The rows are grouped in 4 different ways at once. Each group adds its own fixed numbers to the row, and there is some noise. The rows also spread widely along 13 directions, which tell nothing about the answers.
Known rows, each followed by its group in each grouping:
[ 15  -7  15  24 -21  -1  -5 -19  21  14   9 -14  10  42  25 -20 -22  17
 -17  32  10  25   3 -18 -30  -4  -8 -14  22  10  10]  k73 J (1) k876
[-14 -28  46  19 -11  13  26  -3  -9 -14  10 -53  20   5  36 -27 -30 -25
 -18  30  44  10  13  10 -51   0  -1  50  27  22 -14]  k640 H (1) k876
[ -8  46  38  46  27   2  21  -1  11  -1 -12 -12  14  18  24 -43 -28 -33
  -5   2  32  11  15  -1   1 -25  14  12  32  20   3]  k640 P (0) k771
[  7 -17  17 -10  29  20 -36 -12  -6  -3 -12 -18  44 -42 -20 -28  -6 -16
 -19  43 -16  26  35  25 -14  19   4  22  11  23  -3]  k818 P (0) k676
[-11  10   3 -18  18  16  21   5  18  24  30 -12  14  -3 -10  21  -1  -6
   9   0 -14  13  -2  19  30 -27  13 -14  18   5   7]  k73 J (2) k589
[  0  -3  -6  24  31   4  17  11 -22   3  22 -13   7  19  65  -3  -6 -16
 -37 -11  46 -29 -16  13  11 -21  -8  23 -35 -16   5]  k818 H (3) k99
[ 17 -14 -16  -3   5  -2 -12  -5  -1  -5  11 -22  21  -1  16   6  -1   2
 -18   3 -24   1 -17   5  -4  -4  14 -10  -7 -10   3]  k818 H (2) k676
[-17 -20   0  12  25  25   2   5  -5  23  18 -31  30  -4 -18  36   6  14
 -17   6 -18   1  20  18   4 -12   6 -13  25  21  18]  k818 H (3) k589
[-38  -7 -13  15   7   6  53  32   0  -2  29 -24   8 -22   4  29 -15 -14
  -4 -12  15 -20   0  55  25 -44  -6  44 -16 -34 -19]  k73 H (2) k771
[  7 -25 -22   0  11  32 -36  22  -2 -21 -19  19  44 -43 -12 -10  12   0
 -21  30   5  -3  31  13  -2  17   2  23 -17   7 -26]  k818 P (3) k21
[ -6  -2  -1  -8   3  29  -9  21  16  32  42  17  -4  -3 -26  12  17  17
  -6   7  10  -8  20  27  33  -1 -19 -19  13  29  18]  k73 J (2) k99
[ -3 -18  30  -8  47   3 -33  10 -20   0  -2   6  24   2 -29 -11  11 -28
 -28  38 -58   7  -5  27  -7   3  48   4  30  -4  19]  k818 J (2) k21
[ -1  -5  22  24   8  -3  16  -2   4  18  15 -35   9   6  13  24 -20   7
 -10 -10 -15  23 -22   7  -4 -31 -17   6   0  -7  14]  k640 H (0) k21
[-10 -14   7 -20  69  53  -2 -25 -10  62  28 -34  44  -6 -33  68  -2   1
 -12  15 -26  38  -4 -13  -3 -19  20 -30  34  34  49]  k640 H (1) k589
[ 11 -23   7   4  18  30  -6  23  -8  31  37  21  24  18  15   6  11   5
 -14  12  19  -2 -14  17  30 -24  -9  23 -10   0  14]  k73 J (3) k589
[ -7 -14  36 -28 -11  23  16  23   4  23  46  -4 -17  -5 -16  -2  15  -9
 -12  13  31 -11  18  44   8  26  -3   0   9  43   2]  k818 P (3) k589
[-14 -16 -25  47  32 -27   5  -3 -27 -11 -15 -43   9  22  43  34 -22 -38
 -54 -15 -18 -10 -46 -31 -40  -6  13 -10 -26 -44   8]  k73 H (1) k876
[ 10 -16  47  -9  18  -3 -21   8  -7  27  16   1 -12  19 -15  -1  -7 -11
 -27  28 -26  26 -26   4 -21  15   4  -8   8  10  23]  k640 J (3) k21
[-17 -15 -24  13  61  21 -14 -26 -15  25   8 -63  29 -14   6  34 -13  18
 -34  15 -17   5  15  12  -6 -27 -27 -16  -3   9  24]  k73 H (2) k21
[-19  15  23   8  30   4   0  15 -10  -2   9   0   0  -3  -9 -29  -7 -24
 -29  25  17 -20  28  39   5   3   8  14   4  10   2]  k818 H (2) k771
[-18 -24 -14  39  -2 -13  18  -1   2 -19  -4 -46  11 -15  26  -5 -30   0
 -24  14   4   5   5  30 -21 -14 -21  39 -24 -34 -22]  k73 P (2) k676
[-17  -1 -20 -49   7  25  64   2   6  23  50   2  -3  -3  48  17 -17 -12
 -11  13  82 -18   2  46  19 -17   8  14 -35 -14 -17]  k818 J (3) k771
[ -9 -43   7  -9  52  33 -12   7 -44   0 -13   5  57 -23  -5   2 -15 -40
 -40  55  13   0  -1   6 -29  10  27  53 -14  -9   2]  k818 H (3) k771
[ 14 -11  44 -53  43  29  -2  -7 -12  54  58 -32   1 -10 -20  32  13 -18
  -7   9 -25  22 -36  21  16  -9   2 -16  27  45  40]  k818 P (2) k21
[ -9   1  14   2  11  10   4  -3   7   7  23 -39  10 -19   5   0 -12   3
 -12  10   5   8  24  19  11 -10 -21   5   0  21   0]  k818 H (2) k589
[  1  23  45  12  59  22   3  -6  -4  39   9   7  22   1  -9  -9 -23  -9
 -17  13  19  31   2 -10  16 -19 -30  23   6  20  20]  k818 J (3) k676
[ 27 -28  11 -19  -1  26 -18 -22  -3  44  53 -26  -4  38  18 -22  11  32
 -24  43  21  -2   6  32  -7   7 -11 -28  24  50  38]  k73 P (2) k676
[  5  11  -2   2  16  -9 -15 -18   5   0  -1 -31   7  16  27 -27  -8 -10
 -25  16  -5  -2  16  13 -12   2  13 -34   5  12  12]  k73 H (0) k99
[  3   8   8   9   0   7  11   6  15  16  14   3  12   3 -12  21  -5   4
  -4   1 -12  17 -14 -18  10 -10  -4 -13  -4   1  13]  k818 H (2) k589
[ 22  14  59  23 -15  -4  11  20  22  11   4  14   1  21  -9 -20 -16  -2
   5   9 -12  39 -28  -7  -5 -14  -2  18  20   6   0]  k640 P (3) k21
[  7   3  43   4  -3  -5 -18   9   7  19  45 -50 -13  10   9 -11   8  -9
  -1 -16 -20   4  -5  16  24 -10 -22 -19  40  49  20]  k73 J (2) k589
[ 24  44  -8  -5  -8  -9   0 -38  47  18   9 -30   5  25  29 -21 -24  27
  -3  20  -4  27  15  -2   2 -18   9 -60  19  22   7]  k818 P (3) k771
[ 14  11 -12 -23  31  23  -6 -27  12  22   8   8  30  17  37 -17 -14  -5
 -15  37  31  21   9  -7  -3 -10  13 -15 -17  -1   3]  k73 J (1) k589

New rows. What belongs after each?
[ -6   7  14  10  22   9  10   4   1  11  22 -15  12   0   0   9  -5  -6
 -18   5   1   0  -3   0   7 -16  -5  -3  10  14  12]  k818 H (2) k876
[-13  -8  16 -41  18  15  13   8 -16  10  10  -6  -6  14  -1 -17   2 -51
 -27  35  30 -22   3  23 -28  39  48 -21  23  35   6]  k73 P (3) k771
[ 23 -11  11  11  21   7 -45  22  -3  -2  -1  15  31  -9 -21 -15   6  -2
 -21  26 -42  13  -4  -1   1   1  15   7   4   5   2]  k640 H (3) k876
[ -3   2  22  -8  11  -9  12  16   2  11  13  17  -6   4 -21   4 -12 -14
 -28  23 -12   6 -13   9 -10  11   7   0 -16 -14   1]  k818 H (3) k876
[ -6  -5  -4 -30   0  38  37  -1   9  47  34  28  15  17  -5  42  -4   1
  -1  10  44   6 -15  -4  10  -2  15 -22  10  15  23]  k818 J (0) k771
[-28  19  10  41  64   5 -11  -7 -10  34  21 -48  -8   2  -7  25  -3   5
 -46 -13  -9  -6  36  24  14 -13 -29 -31   5  20  29]  k818 H (1) k589
[ 21 -14 -28 -38 -24  26  -9  -2  17 -21   3  -9  33 -31  26 -11  -6  -9
   4  19  27   9   9 -19  -9  18  15  -5 -23  17 -26]  k640 H (2) k589
[  4  13  14  18  22   2 -36  19   8  15  27  -1  -8  -5  -2 -17  12  -4
 -23  -5  -6  -1  22  29  34  -4 -30  -5  -7  12   2]  k73 J (1) k589
[  9  11  29  -9  69  30  -7 -15  -7   8  15 -32  56 -15  21 -27   0 -33
  -2  25 -15  18   9  27  27 -42  34  26  32  19  10]  k818 P (2) k589
[  4 -12 -20 -66  32  46  -8 -12  14  30  20 -26  34 -56 -32  36   4   4
   4  24 -15  26  17  23  14   1  -2 -19   0  33  -3]  k73 P (3) k21
[ 25  -6   6  -5  -5  23 -43  17   6 -11  20  -6  28 -20  26 -35   8  -7
  -2  11  18  -2  22  11  22   0  -3  15  14  39 -14]  k640 J (3) k771
[ 25 -13  -6   3  -6 -10 -25  12   4 -12   8  -5  17   1  23 -28  -2   1
 -23  23 -16  -3  -6  11  -2  -3  -1   7 -22 -11 -13]  k73 H (3) k876
[-22 -45  -6  31  13  16 -20  -6 -15  -2   6 -46  17  -1  10   1  -8   9
 -41  27   7  -3  40  32 -39  17   4   4  27  11   3]  k640 J (1) k676
[ 23   9  -4  -5  33  11 -21 -25  16  24  13 -14  29   1  27  -3 -15  27
 -15  24 -10  30   6   5  15 -31 -20 -11 -12   0   9]  k818 J (3) k21
[ 11 -26 -22 -15 -11  13   2   0  -1  -7  44 -34   9  -1  53 -14   3   9
 -20  19  29 -22   7  35  -2  -8   8   1 -12   9  -8]  k640 H (2) k876
[ -6 -13   4  18   6   2 -34  26   4   0  11 -12   5 -38 -28   8   4   6
 -19   1 -28   6  28  31  16   8 -24   5 -20   6  -3]  k640 H (0) k589
[-20  -9 -14  51  26 -15  -8  -9  -6  -7  10 -77   1 -13  43   9 -27   7
 -39  -9  -5  -5  16  16  -4 -21 -36   5 -27  -9  -1]  k640 H (2) k589
[  2  -7   0  16  20  23 -13   3   2   3  34 -48  22  -3  41 -14  10  11
  -5  -7  12 -16  23  38  30 -40 -22   8  28  29   2]  k73 J (2) k21
[-17  -3 -33 -36  54  56 -14 -14  -9  24  18 -24  32 -51  -9  12  -7   0
 -21  32  50 -10  50  16  16   1 -30  -2 -19  44   4]  k73 H (2) k771
[  5   3  50  12  39  31 -20 -16   5  36   0 -13  38 -41 -51   8 -32  10
 -11  31 -12  66  19 -16  -5  -9 -62  39   1  26  13]  k818 H (1) k676
[ -3 -15 -24 -23   8  10  -8 -13   5  17  24 -37   5  -1   6  11  -1  12
 -22  23  -5  -3  16  18  -6   7   1 -42  -8  18  12]  k73 H (2) k589
[ 49  24  20 -25 -23  -7 -20   3  14   0  34 -11 -21   6  44 -43   3  -2
 -11 -17  39  -4 -11 -12  13  23 -36 -24 -23  45  -6]  k818 H (3) k676
[ 17   6 -18 -20   8  -6 -21 -10  20  21  45 -41 -16 -11  10   6   8  16
 -16  -6 -24   5   7  54  22  -7 -13 -36  -8   7   1]  k73 P (1) k676
[  8   3 -10   9   3  -5 -19 -16  17  18  28 -36 -15   8  22  -3  -7  24
 -25  13  -7   9   9  15   3  -2 -10 -39 -11  14  15]  k640 P (2) k589
[  1  37  -2  18  13   7   0   3  36  18  15 -17  -1   0  -6   3   0  21
  -3 -11 -15  12  26  14  30 -18   0 -44  17  26   6]  k640 P (3) k589
[ 19 -11 -37 -20  10  55  -1  -6  22   4  20 -25  71 -57  31  22 -10  20
  20   1  25  26  17  -1  33 -44 -21  33 -20  12 -21]  k640 H (3) k99
[ -7  10  31 -19  23   4  12  -3   3  18  21 -19   2  18 -16 -10   2  -9
 -22  30 -14  -1  19  29 -11   6  32 -34  43  33  17]  k818 H (3) k876
[  2  -6  49 -30  42  15  29 -13 -21  26  17 -30  24 -28   1  20 -32 -45
  -9   5  11  37 -35  -6 -10  -7 -18  41 -17   8   9]  k818 H (0) k676
[  0 -42 -37 -12   1   3 -22  11 -14 -30  10 -28  26 -36  31  12   7 -19
 -32   8 -10 -17   9  34  -9  13  18  18 -43 -31 -28]  k818 H (1) k589
[ 18  -3 -14 -50  60  24 -28 -27 -16  27  27 -12  22 -32  25   0 -16 -16
 -38  41  23  12   3  21   9  -3 -12  12 -59  -6   4]  k818 H (1) k771
[ 11   7   3  28 -17 -23  26   7   3 -13   5 -16  -3  37  66 -17 -29 -19
 -17  -9  29  -8 -37 -16 -16 -16  14   5 -17 -19  -7]  k640 H (3) k771
[ 17 -18  -2 -13 -45   8  -5  24  13  -9  16   2  -4 -20   2  22   7   2
  -9 -13  17   2 -11 -11  -8  28 -25   1 -26   8 -20]  k818 H (1) k21
[ 28   6  -2   9   5  19  -8  -5  12  10   9 -13  28 -23  22  28 -11   5
  -2 -24   9  31 -28 -42  13 -26 -45  12 -30   2  -3]  k818 H (1) k21
[-24 -11  10  14  19  46  14  14  10  50  21  19  21 -12 -58  44  -2  34
  -9  22   9  22  30  18  13 -10 -21  -1   2  20  25]  k640 H (0) k589
[-50  18   6  28  20 -15  20  24 -11 -23  -3 -30 -47  -2  17  -9 -11 -40
 -45 -22  48 -42  29  19 -17  34  -8 -19  -3  17 -12]  k640 J (2) k21
[  3  -9  11 -17  13  14   3  13   5  25  37   6   0   4  -1   8  -1   0
 -19  17   5   4  -4  19   8   0   7  -7   3  11   8]  k640 J (3) k876
[ -4  -1  24 -19 -11 -13  24  10  13  12  45 -14 -31  13   1  -7 -11  -2
 -18  22  -2  -1  -8  43  -4   0   8  -8  -5  -2   3]  k640 H (2) k876
[ 18 -23   7  -4  -8   0 -44  16 -12   6  10   8   3   8  -6 -21   8  -8
 -29  27  -5 -12  -2  14  -8  26   2 -11  -6  15  12]  k73 H (0) k771
[ 21  27  17 -23  29 -12  -6 -16   5  21  19   4 -23  15  13 -30 -23  -4
 -28  25   5  18 -18   3  -3   8  -5 -21 -36  -2  13]  k640 H (2) k676
[-22  -3  18 -37  45   8   3  -9 -15  31  27 -23 -16  26   1 -10   2 -24
 -39  37  13 -17  24  41 -14  27  31 -45  18  31  22]  k73 J (3) k589
[-24 -25  38   0  66  20  -7  12 -24  42  29  -7  16 -28 -57  34  -7  -5
 -32  36 -41  22   2  45  16 -15 -16  34 -15 -11  28]  k818 H (2) k589
[  5  21  -2 -58  64  33 -22  -7   0  44  50  -8   2 -17  -3   2  17 -15
 -13  10   8  -3  14  29  49  -6  -3 -39  -6  40  24]  k73 J (2) k589
[ 13 -23  12  22 -29 -10 -15  31  13  -4  31 -17   2 -15  -4  13   1  13
  -3 -10 -39  14 -23  19  19 -15 -19  23 -18 -14  -5]  k640 H (2) k589
[-18 -11  16  31   9  18 -13  32   4   0  -2  -9  20 -42 -43  23   5 -17
  -7 -12 -22  14  16   8  11   7  -8  16  11  20  -3]  k640 P (0) k589
[  9  -7 -11  -4  18  10 -45  -5  -8  -7  22 -40  12 -17  40 -34  -2 -13
 -23  16  20 -18  27  21  13   1 -21  -1   1  34  -4]  k73 J (2) k771
[ -2  27  15  23   6   7  44 -18  19  48  14   0  -6  59  22  13 -19   3
 -10  -2  34  16 -23 -28  -7 -19  -1 -44   8  14  34]  k73 P (0) k589
[ 15 -43  -8 -22  -3  21 -14  25 -19 -14  23   1  22 -46  15  -1  14 -26
 -19   2  22 -13 -10  33   9  20  -8  47 -37  -2 -22]  k818 P (0) k676
[ -1 -11  11 -22 -13  21   1 -17  24  32  32 -12  10  -2 -13  13 -18  23
  -6  41   5  30  26  27  -7   0  -6  -8  16  14   7]  k818 J (1) k771
[ 10 -24  17  13  -1   7   7   7  11  21   5  25  41  15 -26  28 -12  12
  -6  35 -46  44 -27   5  -8 -26  27  24  -6 -47  10]  k818 H (1) k589
[ -5  -1  10  63  34 -10 -26  -2   2   7   0 -24  17   0  11 -19 -22  25
 -35  22 -24  16  30  36   9 -33 -31  21 -25 -23   8]  k640 H (0) k589
[ -1  -9  32  -2 -16   2   2  20  -9   3  31 -21 -20  26  11 -30  16 -22
 -25   3  30 -33  13  25 -13  27   2 -21  34  53  11]  k73 H (0) k876
[ 13  -9   7  21 -18 -14  20  -7   6   5  26 -34  12  41  53   2  -4   5
 -11  -9  -7  -1 -24  12  -3 -26  18 -15   7 -11  14]  k818 H (0) k589
[ -8 -10 -15  12  19  32   4   4   3   4  -1 -11  38 -11  13  22   1   6
 -12  -1  20  -2  17  -8   1 -11  -2  -1  13  16  -4]  k818 J (3) k21
[  7 -11 -28  12  22  22  13  -6  15  26  15 -21  55 -25   4  56 -21  21
  10  -7 -29  41 -33 -19  32 -65 -27  22 -31 -33   5]  k73 H (2) k589
[  7 -16   4   0  16  28  -1   1 -10  24  31   3  12  32  17   3  19  -5
 -23  19  19 -15  -9   6   1   2  29 -20  17  24  30]  k818 P (2) k589
[ -3 -22  20   7   2  29  16 -13   6  29  23 -25  23  -6  -5   5 -24  28
  -9  29  25  31  19  20 -15 -11 -28  22   5  19  13]  k640 H (0) k676
[ 19 -29 -12  78 -32  -2 -16  20  14 -24   6 -35  42 -24  23  12 -15  39
   4 -24 -26  22 -16 -10  14 -50 -50  58 -14 -27 -17]  k640 H (2) k676
[ -1  -1  35  40  47  27  -1 -11   5  50  17 -11  35  -3  -7  33 -32   9
  -9   8 -10  62 -16 -22  15 -48 -43  38  -4  -5  27]  k640 J (1) k589
[ -3   1 -12   6 -15   3  -3 -37  33  26   8 -35   3  34 -23  15  -8  56
 -21  34 -31  22  42  18 -35   9  20 -79  49  21  26]  k818 H (1) k676
[  6 -43  44 -11 -21  -7  -2   1  -5   6  23 -25   3  10   7 -30 -20  -6
 -26  65  -4  13   1  51 -35  13  10  36   7   0  -1]  k818 P (3) k771
[ 18 -10 -12   7   2  13   1   5  10   4  26  -6  24 -17  26   1 -15  14
  -9  14   7  13 -14   6  16 -33 -21  29 -32 -16  -9]  k640 H (2) k876
[ 11   7  -7  -8  -5  13 -12   0  22  14  28 -10   7 -21  11  -3 -16   7
   2   6  18  13   4   1  28 -16 -38   4 -17  14  -4]  k73 J (2) k771
[ 28  55  19 -13   5 -15  21  -6  41   4  26  10  -1  23  29 -49 -17   0
   9  18  -3  21 -10  18  25 -40  26 -14  -1 -11  -6]  k640 H (2) k876
[  0   5  -5 -32  33  38  18 -32  22  53  35 -15  20   7 -13  11 -11  24
  -8  51  10  25  17  20   5 -23   3 -31  21  30  27]  k73 P (2) k876
[  0  17   2  29  28  12 -14  -1   7   8  -7  14  19  -8   1 -26 -30   9
 -22  38  23  17  22  -2   5 -18 -23  23 -25  -4   2]  k640 H (2) k771
[ 13  32  19 -12  50  49   5 -24  28  40  19 -34  53 -29 -14  32 -14  11
  27 -11 -18  58   6 -16  30 -59 -13  -6  39  38  18]  k640 H (1) k21
[  4  -7  -8   6 -14  -5   7   1  20  24  41 -22 -15  10  10  23 -10  32
 -13   4 -11  12  -7  19  10 -17 -17 -22 -23  -8  12]  k640 H (2) k589
[  4  11  12  10   5 -13   3   5   6   8  26  14 -17  36  22 -21  -1  -5
 -30  15   8 -13 -10  10   4  -1  12 -20   4  -3  12]  k818 J (2) k876
[-19   9  42   9  11  -1  17   5  13  44  44 -21 -28  35 -11   9  -3   1
 -16   2  -1   7  10  36  10  -9  -9 -27  31  21  26]  k73 J (1) k589
[ 11 -50   1  60 -27   5 -20  38 -13   4  18 -18  18  21  13  16  14   9
 -20  -7 -19 -16 -31   6   0 -14  -7  23  21   4  13]  k73 P (3) k771
[-15 -11  27  16   0   9  12  15  -6  -9  24 -52   7 -11  14 -19  -6 -19
 -12   1  24 -17  20  21  -5  -7 -25  23  25  37  -8]  k73 H (2) k876
[-19   5  -6  -9  45   4  11 -14   1  24  -3   3   1   9 -23  30  -7 -10
 -37  31 -25  13   1  26 -23   6  40 -34  -3 -25  14]  k818 P (1) k21
[ 25  -4  31  -4  -3   7 -27   3  11  19  19  -4   8  -7   9 -18 -14  -1
  -9  16   5  30  -8 -12   9   2 -46  16 -10  26   4]  k73 J (3) k99
[ 13 -43  21 -13   1  38 -10   1  -7  45  40 -25  16 -10 -10  34   7  11
  -8  12   3  19 -17  13   1  -4 -37   8   9  39  25]  k73 P (0) k21
[ -1   3 -19   0  11   1   7  -5  16   1 -11 -17  29 -17 -17  33 -14 -20
  -2   4 -45  27 -31 -33 -10 -10  22 -21   7 -11   0]  k73 P (2) k876
[  3  16  -6   2  29 -16 -17  -3   5   1   6 -30  -4  -7  15   2 -13 -11
 -29  -2 -29   7  -2   9   1  -1   5 -26 -21  -7   4]  k640 H (3) k99
[ -6   9  -7   5  30 -24 -38  18 -19 -17   1 -25 -18  10   0  -9  24 -44
 -38 -14 -46 -39  -7  14  -2  26  41 -55  19  13  16]  k73 H (2) k99
[ 33  21  28   3 -10  18 -26  -5  28  14  11 -12  15  -1   6 -33   5  11
  10   3   8  24  15  -4  17  -9 -32 -16  26  56   4]  k73 P (0) k21
[ 10 -24  46  15  -4   2   0  13  -9  21  45 -36  -6   2  27  -5 -13  -7
 -19   1  24  13 -16  23   7 -16 -60  49 -27   7   3]  k73 H (1) k589
[-16   0   7 -29  28  28   1  -5   8  45  41 -22 -20 -16 -44  30   2   4
 -24  22   2   7  20  18  -2  23  -4 -50  23  55  28]  k640 P (2) k876
[ 21  -6  15  16  11  21 -12 -27  13  10  -1 -21  61  -1  17 -16 -20  19
  -4  37  -8  39  14 -14  -9 -32  -9  14  20  16  10]  k818 H (0) k876
[ -6  14  14  30  42  18 -21 -16  12  24  -9 -36  41 -36 -37  33 -23  11
  -6   0 -42  47  13 -36  12 -26 -39  -6  10  25  21]  k818 H (2) k589
[ 10  31  -7   7 -10   2 -21  18  22 -20  -7 -11  23  -7  -8  -6  13 -24
  13 -25 -27  -4   8 -11  16  -4  31 -34  44  27 -10]  k73 H (1) k771
[  1   0  27   7  41   8  -2   8  -1  34  43 -12  10   3   3  -3   2   9
 -16  14 -15  10   7  64  36 -40  -4  16 -10  -7  21]  k640 H (0) k589
[-15 -14 -12 -17 -21  39  34  -5  28  25  36  -8  16   9   4  23  -6  27
   9  20  36  11  23  10   1  -9  15 -24  24  25   5]  k640 J (2) k589
[-16   4  41  37  -5  14  49 -12  22  35   2   0  15  45 -11  -4 -34  13
  -2  43  18  40  -4 -13 -27 -24   0  10  30   4  23]  k73 P (2) k589
[ 15  -9  -1  15  26  16 -38 -12  10   6  10 -35  43 -45  -4   7  -7   6
 -16  18 -33  34  19   9  10 -18 -26  21  -1   7  -6]  k818 P (1) k876
[ -1   3  -9 -44  13  36  32  -3  19  39  29  -6  21 -23  -8  38 -14   7
   7   8  25  25  -2   0  19 -15 -21  -2 -30  12  -2]  k73 H (3) k589
[ 21   7  27   4   4   9  -9  -1   6  25  12   0  18   7  -1  16  -4  -8
  -5 -10 -11  25 -30 -36   6  -4 -13 -14   8  24  29]  k818 H (0) k99
[ 14  21  15  29  47   3 -38  22 -10  13  16   7   4   0  -1  -9  12 -14
 -24 -14 -22  -3 -12  -5  36 -15  -8  -7 -13  11  21]  k640 H (2) k589
[  1 -43  13   3 -38  -1 -10   0  10  13  26 -44  -6   3 -12   9  -3  12
 -20  27 -16   8   7  21 -33  25 -13 -19  23  31  11]  k73 P (0) k876
[ 38   6 -10  21  36  31 -39 -23   5  24  11 -29  50   2  29  -6  -8  34
 -11   4  -4  29   2 -29  15 -33 -25 -11   8  32  22]  k640 H (3) k676
[ -3  21  -8  38  55 -36 -20   1 -18   1  -2 -13 -12   2  36  -6 -17 -35
 -55  -8 -15 -14 -23  20  12 -11  -4  -1 -51 -42   8]  k818 P (0) k771
[-16  15   3 -33  52   0  12  -5  -7  10  10 -16   8 -23  -6  14  -8 -51
 -20  10 -16   1  -7  37   7   1  43 -12  -5  -9   4]  k818 P (0) k771
